All groups share one centre, and each spreads out both ways along 5 directions, with some noise.
In the rows, zero is written as 128.
Some rows, each with its group after it:
[127 121 134 143 145 122 143 141 114]
befu
[160 117 165 126 161 114 116 123 158]
bufad
[ 98 145 143 106 116 101  98 161 146]
befu
[ 86 156 146 136 125 109 116 150 133]
Lusal
[159  25 169  87 151 125 117 159 113]
lib
[158 119 126 137 133 142 169  73  75]
Pak
[142 102 123  85  88 146 146 160 150]
zedub
[144 116 161 121 132 126 159 165 145]
bufad
[ 81 111 161 134  78 190 178 149 108]
zedub
[164 104 131 129 148 110 190 119  57]
Voraz
[117  85 118 117  98 158 156 167 105]
bufad
[151  52 153 163 185 145 151 160 106]
Pak
[137  95 156 164 166 125 180 158  94]
Pak
[100 110 160  93  85 154 133 143 131]
Lusal
[154  60 145 113 152 136 120 135 115]
Voraz
[117 146 123 116  92 129 166 174 135]
nedip
[ 96  98 184 169 190 115  97 128 106]
Lusal
[119 143 120 141 131 127 126 127 134]
lib
[131 150 104  83  76 127 132 128 139]
lib
[139  83 165  74 102 140 129 108 107]
befu
[162 158  88 171 174 101 135  78  97]
Lusal
[141 103 174 133 144 128 181 108  67]
Pak
[118 132 146  84  84 128 138 134 132]
Pak
[127 162 129 150 104 138 211 146 102]
Voraz
[163  84 135  97 116 155 139  98 119]
nedip
[159 122  49 161 127 161 155 160 153]
Pak
[137  72 119 126 128 165 114 122 128]
nedip
[132  89 183  73  89 136 181 146  87]
befu
[124 164 117 117 108 114 129  90 106]
befu
[169 135  97 121 135 122 135  79 107]
zedub
[153 117 104 153 170  99 128 192 150]
Lusal
[139  93 117 171 179 133 115  73  70]
bufad
[ 99 127 152 138 120 126 158 194 133]
zedub
[160 130 174 132 168  89 161 120 104]
nedip
[143  75 146  73 129 104  96 155 128]
lib
[130  82 121  86  93 180  69 115 192]
Voraz
[140  37 167 107 159 129 101 179 135]
lib
[106 110  96 144  97 170 156 172 123]
nedip
[135 154 117 141 104 142 192 126 106]
lib
[159  94 126  99  94 164 166 116 114]
bufad
[138 116 121 103  92 147 152 139 129]
Voraz
[147 146 113 124 102 131 197 117  86]
Voraz
[200 115  56 144 166 109 138 154 150]
Lusal
[144  75 146 120 135 146 139 143 124]
befu
[162  85 130 148 147 155 174 123  94]
Pak
[126 108 146 126 109 147 174 166 120]
zedub
[146 128 126 118  94 147 208 135  96]
befu
[130 141 141 144 158 105 113 134 147]
bufad
[ 95  46 172 117 109 198 102 141 142]
zedub
[130  75 160 123 131 142 155 192 132]
zedub
[162 125  97 111 106 150 143  86 116]
Lusal
[132 121 151 174 152 142 195 141  94]
Voraz
[133  98 149  82 120 121  78 158 179]
nedip
[171 141 129  68  80 143 146  97 169]
bufad
[128 140 132 166 122 147 205 147 105]
lib
[157 120 175 127 168  92 147 127 114]
nedip

New rows, each followed by its group:
[158 114 107 151 173 116 108 104 119]
Lusal
[ 83 112 153 158 138 155 103 128 124]
zedub
[143 100 125 100 153  73 103 163 109]
Voraz
[130  84 138 102 142 123  78 146 150]
lib
[195 144  93 106 137  81 166 142 118]
zedub
[ 95 107 140 118 107 158  88 137 155]
zedub
[132 136  97 142 166 101  74 140 159]
Lusal
[102 162 119 123 110 116 104 121 140]
Lusal
[181  86  94 123 144 136 144 150 139]
Lusal
[104 187 100 142  91 153 131  94 153]
Voraz
[ 94 198 152 101  92  90 139 116 111]
Pak
[133 135 119 181 147 162 151  98 120]
lib
[164 121  88  85  76 151 155 136 149]
Lusal
[174  89 121 140 150 146 161 100  92]
Lusal
[116 123 100 119 100 150 117 135 141]
nedip
[177 151  83  85 108  95 139 136 145]
zedub
[118 150 114 161 149 135  93  44 101]
zedub
[130 123 139 149 115 153 205 169 113]
lib
[164  87 131 106 120 145 158 141 119]
zedub
[ 88 144 164 178 182  93 114 139 106]
Lusal
[198 109  99  89 120 124 155 106 116]
zedub
[187 103 147  87 103 156 169  95 136]
bufad
[141 129 122 176 188  95 143 166 115]
Lusal
[116 162  55 133  69 166 154  93 107]
nedip
[169 100 103 136 155 140 102  58 110]
Lusal
[110  98 173 149 158 122 151 176 112]
Lusal
[ 93 158 164  77  79 108 129 163 144]
Pak
[139 105 119 128 148 124 106 150 147]
Lusal
[ 97 162  81 118  80 131 128 141 123]
bufad
[158  43 157 130 185 119 113 145  99]
Voraz
[159 149  98 130 110 136 179  79  88]
Lusal
[116 100 165 124 122 148 149 133 105]
Lusal
[101 142 104 130 123 122  89 141 142]
bufad
[138 144 110 120  72 170 197 126 125]
lib
[130 131 135 168 120 187 167  96 124]
Voraz
[126  68 160 165 192 134 101 157 138]
lib
[125  94 141 147 141 163 123  79  98]
zedub
[137  55 161 141 187 121 105 166 122]
Voraz
[127 155 133 148 178  91  66 109 160]
bufad
[106 141 154 148 133 119 166 144  97]
Lusal
[193 125  98 118 133 120 173  78  85]
zedub
[117 199  81 184 120 154 133  61 135]
lib
[ 98 123 160 155 163 109 120 164 122]
Lusal
[166  62 142 109 152 115 150 147  85]
Voraz
[149  91  85 152 159 148  83 132 161]
Pak
[169 125 201  93 158  76 152 142 135]
nedip
[140  99 127 156 104 208 185 131 140]
lib
[127  97 168 134 163 107 128 184 139]
nedip
[135 155  95  87  83 123 122  98 127]
lib
[132 118 128 115 115 146 121  83 113]
Lusal
[152  50 144  91 119 154 124 157 141]
Voraz
[122 120 155 147 143 128 158 127  95]
Lusal
[142 128  61 159 133 149 138 184 166]
Pak
[118  59 149 121 129 174  80 113 142]
zedub
[128 123 130 121 129 127 111 149 148]
bufad
[161  99 104 129 114 172 165  69  82]
nedip
[ 78 144 156  89  65 141 134 170 147]
Lusal
[134  99 138  85  75 169 154 122 122]
Lusal
[112  59 162 135 142 172 102 128 128]
zedub
[169 120 125 107 118 109 198 186 120]
zedub
[166  99 121 157 197 114  96  74 101]
zedub
[175  77  94 121 122 177 141  95 124]
Pak
[156  78 153 105 162  92 123 124  79]
lib
[146  96 142  81 142  80 112 136  93]
lib
[131 131 127  68  64 140 143 166 167]
nedip
[125 111 132 142 122 140 190 158  84]
bufad
[158 157  94 102  82 132 173  97 109]
zedub
[149  97 156  85 114 139 117 159 182]
bufad
[146  91 156 124 144 128 148 143 120]
nedip
[100 126 123 156 155 137  49  64 129]
zedub
[102 133 106  98  88 136  90 170 180]
nedip
[149  62 113 146 166 155  82 153 172]
befu
[114 127 177 112 136 104 118 103  99]
Pak
[137 143 126 119 101 122 188 171 120]
zedub
[180 110 105 110  92 164 208  92  84]
Lusal
[170 122  87 145 158 110 156 171 136]
Lusal
[114 103 129 130 126 164  76 126 178]
Voraz
[112 155 121 154 154  94 122 169 140]
Lusal
[116  73 170 147 135 170 168 144  97]
zedub
[112 135  84 126  85 160 131 130 133]
nedip
[128 135 132 189 138 170 203 133 111]
lib
[131 130 101 161 149 135 119  90 102]
nedip
[129  81 183 108 147 126 111 115 110]
Pak
[125 108 168  74  88 136 134 114 113]
Pak
[157 114 182 104 147  99 155 149 132]
nedip
[ 85 164 141 167 172  88  77 123 126]
Lusal
[148 126 106 160 123 180 155  70 119]
lib
[146  67 157 100 151 134  73  64 108]
befu
[112 153 127 171 174  83 133 199 140]
Lusal
[130 156 101  67  85  92 107 126 132]
lib
[122 105 102  94  76 160 130 142 128]
bufad
[125 131 112 175 127 189 142 108 155]
lib
[131 100 162 131 175 103  86 155 153]
nedip
[148 135 126 155 178  79 156 116  61]
Voraz
[110 108 161 143 114 153 196 173 100]
zedub
[156  69 159 109 134 128 179 158  87]
lib
[144  84 135 127  99 192 177 146 135]
lib
[134 149  72 142 136 129  82 108 159]
Pak
[106  92  93 129 103 177 117 155 137]
nedip
[136 160  80 131 112 150  92  41 135]
lib
[127 145 120  75  70 140 123 107 138]
Pak
[146 112 116  92  90 164 119  67 116]
Lusal
[116 133 144  94  96 118 144 198 162]
nedip
[132 173 136 115 101 118 169  68  73]
Pak
[150 128 115 150 133 144 179  81  72]
nedip
[116 155 126  98  64 144 164 127 122]
Lusal
[172  52 103 155 172 169 124 119 127]
Pak
[152  94 128 163 191 118 115 120 109]
Lusal
[172 109  96 125 130 132 162 143 129]
Lusal
[134  86 159 156 176 130 124 122 100]
Lusal
